The first 11 rows are patterns. Each new row is the sum of 3 different patterns, raised or lowered, with some noise. Before adding, each is slid sideways (what falls off one end comes back at the other) and multiplied by a number that may be negative. Names go in the order of the patterns.
In the rows, 128 means zero.
Some rows, each with the names of its patterns after it:
[110 133 137 117 131 134 152 106 119 128 121 105 141 125 117 170 127  83
 111  81 118 109 118 125 161 116 122 125] | (5)
[127 128 107 165 110 122 132 100 111 123 131 131 130 154 141 132 139 148
 161 148 109 114 115 119 129  87 123 132] | (0)
[163 108 134 153 163 160 150 137 111 145 109 138 145 121 142 126 140 137
  93 127 124 155 109 144 109 154 143 127] | (7)
[107 116 167 169 145 168 131 124 125 134 116 136 131 121 153 106 139 166
 138 116 114 143 104 130 111 130 122 150] | (1)
[154 115 147 121 138 109 121 129 133 114 113 151 142 115 157 132 152 102
 158 113 134 105 142 148 125 106 123  94] | (2)
[112 153 139 101 129 132 140 162 104 110 118 129 159 113 147 125 142 110
 139 126 118 124 140 101 129 143  97 138] | (10)
[147 118 134  93 135 124 102 145 127 135 122 105 113 142 119 170 110 160
 113 141 108 127 139 130 162 133  93 110] | (8)
[119 107 132 119 116 131 136 161 173 111 157 137 140 151 146 137 140  92
 165 145 120 152 125 129 160 163 131 123] | (9)
[125 164 146 125 146 129 128 120 108 136 134 143 140 141 174  96 132 156
 122 122 133 115  99 112 114 143  92 117] | (3)
[154 127 137 137 153 144 149 142 123 154 120 122 109  89  94 144 127 126
 148 139 125 142  91 159  85 116  92 118] | (6)
[144 156 113 116 120 140 138 144 142 121 138 146 135 103 132 117 133 174
 111 114 129 135 114 135  95  76 131 109] | (4)

New rows. What belongs after each?
[142 122 168 177 182 111 172 139 169 150 168 189 133 163 172 193 167 201
 144 148 144 149 136 148 133 151 197 178] | (0) (7) (8)
[138 147 164 138 161 127  63 166 138 108 116 141 181 162 180 151 200 147
 165 147 160 158 131 121 127 100 117 144] | (2) (6) (4)
[104 122 104 101  99  80 114 134 103 113 100 143 128 144  86 134 101 105
 110 128  92 152  90 153 142 154 123  85] | (2) (10) (6)
[148 153 166 103 151 133 145 124 140 162 154 203 116 153 139 159 124 135
 109  59 140 104 151 145 105 128 136 165] | (7) (6) (4)
[ 88 107  96 109 148 143 114 144 125 140 112 136 142  70 143 122  98 148
 135 110 138 119 141 102 144 157 157 146] | (1) (8) (3)
[ 96 128 108 117 122 189 141  95 108  49 128  74 105 108 114  89 111 115
  98 101 124  95 140  81 163  49 112  99] | (5) (7) (6)
[131 125 102 142 123  98 141 119 104 152  98 132 127 120 150 104 144 124
 143 127 134 122 130 109 127  96 125 133] | (10) (8) (4)
[ 92 118 106 109 136  90 114 142  92  92  89 130  78 120 101  96 100 114
  66 110 170 141 148 143 134 103 106 108] | (5) (1) (8)
[138 112 136 157 114 118 109  90 116 103 175 118  87 104 130 124 147 170
 177 136 121 176 138 127 105 104 142 146] | (5) (3) (4)
[133 114 147 126 103 161 157 110 145 111 164 114 142 123 128 152 125 139
 143 163 149 156 145 141 174 128 129 128] | (0) (6) (4)
[102 102  81 114  92  92 162  29 104 177 108 128 100 109  64 107  70 122
 118 124 104  99 133 144  95 104 104  96] | (5) (1) (9)
[147 114 135 101 154 121 133  86 113 127 136 160 127 144 154 178 150 134
 130 114 135 107 148 132 125 162 139 147] | (0) (7) (3)
[ 84  93 140 100  93 130  74 100  93 132 139 106 104  78 140  99 103 115
  92 102  90  98 102  87 115 116 146 138] | (7) (3) (6)
[132 118  95 142 152 123 158 146 151 127 152 116 152  94 133 155 140 125
 139  94 141 130 139 144 160 102 132 128] | (7) (2) (6)
[125 132 142 110 113 135 151 129 181 131  93 116  83 127 124 115 127 168
 131 124 128 118 144 137 127 134 133 151] | (5) (7) (2)
[190 127 177 136 164 163 181 139 121 105 119 113 118 120 160 135 160 120
 162 133 141 137 109 150 150 137 152 160] | (0) (2) (9)
[132 125 108 130 132 107 108 108 139 138 101  90 144 157 130  88 126 105
 106 130 107 118 122 118 124 137 161 103] | (7) (1) (3)
[116 164 128 146 152 147 162 140 110 156 141 119 144 125 128 168 148 104
 117 118 124 134 128 125 167 138 151 162] | (5) (0) (9)
[ 66 130 149 123 157  95 168 125  90  81 142 159 110 159 113 127 137 104
  99 119 150 103  87 111 101 102 124 120] | (5) (0) (1)
[162 117 118 137 158 157 172 117 152 121 139 115 171 149 126 142 171 153
 137 141 170 127 141 139 166 125 124 138] | (7) (2) (3)
[102 108  83  62 113 104 106  92 123  87 112 120 120  91 120 134  94 122
  70 133  67 102  92  84 114  77 100 126] | (0) (7) (10)
[116  99  81  98  87 139  90 125  81  93 123  75 114 149  96 169  81 128
  89 124  65 125 119 107 105 129 105  86] | (5) (2) (10)
[129 110 126 120 103  97 146  97  91 114 100 141 134 137 131  96 162 145
 107 102 167 131 166 147  98 120 100  97] | (0) (9) (4)
[132 148 131 113 128 162 123 117 121  91 128 190 106 143 114  91 135 138
 124 162  86  99 118 101 111 119  95 120] | (9) (6) (4)
[133 207 171 142 172 155 196 165 138 179 176 168 169 179 138 201 202 184
 178 164 137 163 160 126 182 172 193 196] | (7) (10) (9)
[103  89  70 100 123 110 121  71 112  91  73  91  95 101  84  96  99 131
  84  81 124  66 101 101 141  94 123 103] | (7) (2) (4)
[149 106  98 121  74 130 129 112 142 163 140 122 130  79 122 114 102 156
 104 116 142 117 150  72 129 134 113 122] | (5) (9) (3)
[ 85 104 117  92  88 102  99  96  87  73 101  97 120 112  97  70  73 100
  78  79  85  88  76  93  92  70  97 107] | (5) (1) (4)
[101 124 125 136 131 138 126 172 137 146 100  85 135 104 112 113  99 102
 117 125 135 118 120 142 149 148 124  95] | (10) (9) (6)
[149  91 122 134 105  74 127 133  98 102 124  95 152  81 165 123 137  90
 114 111 107 105  93 136 144  92 154  91] | (2) (3) (6)
[200 153 140 171 166 166 150 116 161 148 180 153 180 197 126 147 188 151
 131 150 149 101 136 133 166 108 142 154] | (2) (10) (3)
[153 144 181 114 153 140 101 117 161 145 122 159 143 157 134 122 149 145
 152 104 128 149 124 144 141 162 151 168] | (1) (3) (6)
[116  83 115 116 133 116 108 125 115 152 111  88 127  83  94 102  91 107
 103  99  84  99  95  62 155 109  54  87] | (0) (1) (3)
[154 164 178 132 157 140 162 173 153 145 179 120 196 132 140 151 194 154
 154 157 121 180 210 180 156 145 121 184] | (7) (8) (4)
[ 85  95 145  87 130 165 115 140  69 107 121 112 115  84 121 100  88  83
 112 137 135 205 134 153 104 112 105 139] | (5) (3) (4)
[133 117 109 156 117 119 158 127 104 193 130 180  87 174 104 146  90 145
 179 130 144 133  62 145 143 141 135 115] | (5) (2) (8)
[136 115 127 111 133  96 126 142 148 142 126 145 126 114 143 128 132  96
 161 119 129 127 111 147 120 131  97 123] | (7) (1) (2)
[135  77  83 134 128 126 131  87  88  99 125  77 117  90  95  97  97 110
 135 103  94  93 118  58 100  55 116 102] | (7) (1) (2)
[156 179 153  95 135 150 191 102 155  96 138 167 128 184 118 155 183 191
 163 155 139 104 163 122 146 181  81 197] | (7) (6) (4)
[113 135 110 115 154 123 171  96 105 145 121 158 105  81  79 103 140 151
 151 120 167 150 124 149  89 120 131  97] | (1) (2) (9)
[133 122 104  86  72  66  89 115 101 137  91  93  85  87  74  84  75 128
  89  86 124  77  84 122  76 107 117 112] | (5) (2) (3)
[ 79 114 117 167 150 135 143 144 161 155 142 151 148 165 119 128 123 116
 100 163 133 125 191 135  90 129  65 143] | (5) (0) (6)
[137 116 137 138 164 104 137 112 110 150 157  92 140 147 138 125 116 168
 129  97 137 137 148 193 105  95  93 117] | (5) (10) (8)
[120 104  47 107 100  83  79  93  75 133 102 126 102 111  75  91  91  91
  83  74  85  73  76  82  74  87 110  87] | (8) (6) (4)
[ 71  89 128 122 130 163 150 149 133  90 163  98 106 103 121 180 147 151
 122 166 131 164 110 111 152  94 134  96] | (0) (7) (6)
[166 159 169 156 147 137  83 173 136 159 123 151 184  97 127 153  96 145
 143 135 108 125  84 153 110 128 118 166] | (2) (3) (4)
[ 90 111  97  97 100 115 100 102  86  45  85 148 112  93 128 106 152 160
 119 133 104  89 120 134 119  74 104 107] | (0) (3) (4)
[ 95  79  55  71  77  82 107  85 114  77  81 105  82 103  79  75 113  78
  87  72  99  84 123  74  73  88  57 123] | (5) (7) (2)
[139  92 176 118 122 145 139 126 140 154 129 157 123 155 154 148 110 102
 168 131 144 140 149 157 125 121 116 112] | (1) (2) (3)
[120 154 111 185 174 116 112 115 175  96 135  94  81 162 101 164 127 128
 138 138 132 158 132 165 144 159 161 153] | (2) (8) (4)
[121  91 140 119 128  67  94 118  95 125 107 137 109 131 152 133 187 128
 134 173 133 147  58 125 144 120 130 127] | (0) (7) (9)
[173 167 165 175 151 143 225 151 136 109  93 107 158 140 164 203 155 143
 174 118 171 116 145 107 149 180 154 136] | (5) (2) (6)
[129 111 129 135 106 127 107 142 116 110 117 110 141 114 102 131 114  88
 111  96  71 116 118 137 156 121 114 129] | (9) (3) (4)
[104 172 138 129 133 120 129 124 128 138 125 136 146  89 135 107 127  98
 155 130 105 147 113 103 140 129 109 138] | (5) (2) (8)
[114  97 167  83 127 116 133 107 151 108 115 136 115 142 170 146 171 135
 139 106 115  79 159 118 120 125 118 128] | (7) (2) (9)
[124 152 141 132 154 129 107 154 127 111 126 174 137 137 140 128 141 123
  92 128 146 142 187 108 158 131 142 126] | (5) (8) (9)
[127 159 124 190 142 138 165 159 174 157 147 139 176 172 199 151 196 145
 153 154 149 168 187 185 147 119 126 175] | (5) (7) (8)
[ 61  98  86 113  58 108 114 120 172 139  70  76 120  79  91  77  98 128
  36 163 119 152 118  57  96 114  88 118] | (8) (9) (6)
[ 93 122 144 103 140 108 139 127  95 120 139 159 176 139  98 124 132 115
 104 140 128 152  97 154 147 152 128 134] | (7) (10) (6)
[130  95  89 103  73 118 118 155  88 138  85 106 129 114 125 102 123 123
  78 100  75  98  84 141 108 120 111  72] | (2) (3) (4)
[165 186 145 159 160 161 120 187 130 180 122 124 186 149 155 178 112 170
 146 170 132 135 158 134 145 157 161 121] | (1) (2) (10)
[115 159 164  93 155  74 153 101 124  94 110 119 143 138 119 147 118 133
 160 145 142 114 108  81  90  86 132 125] | (0) (9) (6)
[105  90 115 106  56  89  51 103  70  71  63 136 101 100 104  51 110 137
 117  87 119 108 110 112 105 119  89  92] | (0) (8) (9)
[108  66 101 160 101 100  76 102 121 123  99 113 132 119 121 101  57  91
 115  54  74 125 105  84 120 119 141  77] | (5) (1) (9)
[127 147 102 134 122 125 101 124 114 115 132 103 144 124 126 165 143 124
 111 126 117 128 122 122 142 114 132 130] | (2) (10) (6)
[ 99  86 114  76  92 102 128 129 104 102  58  89  75 106  94  69  93  74
  81 101  48  72  94 119  49  96  48  85] | (5) (7) (4)
[149 144 148 123 114 160 164 119 171 126 150 163 140 141 159 139 154 131
 142 122 143 126 177 180 123 164 148 150] | (5) (2) (9)
[125 131  95  99 129 109 133 126 124  87 108 129 138 114 131  97 148 134
 120 106 119 123 130 138 109 110 120 120] | (2) (10) (4)
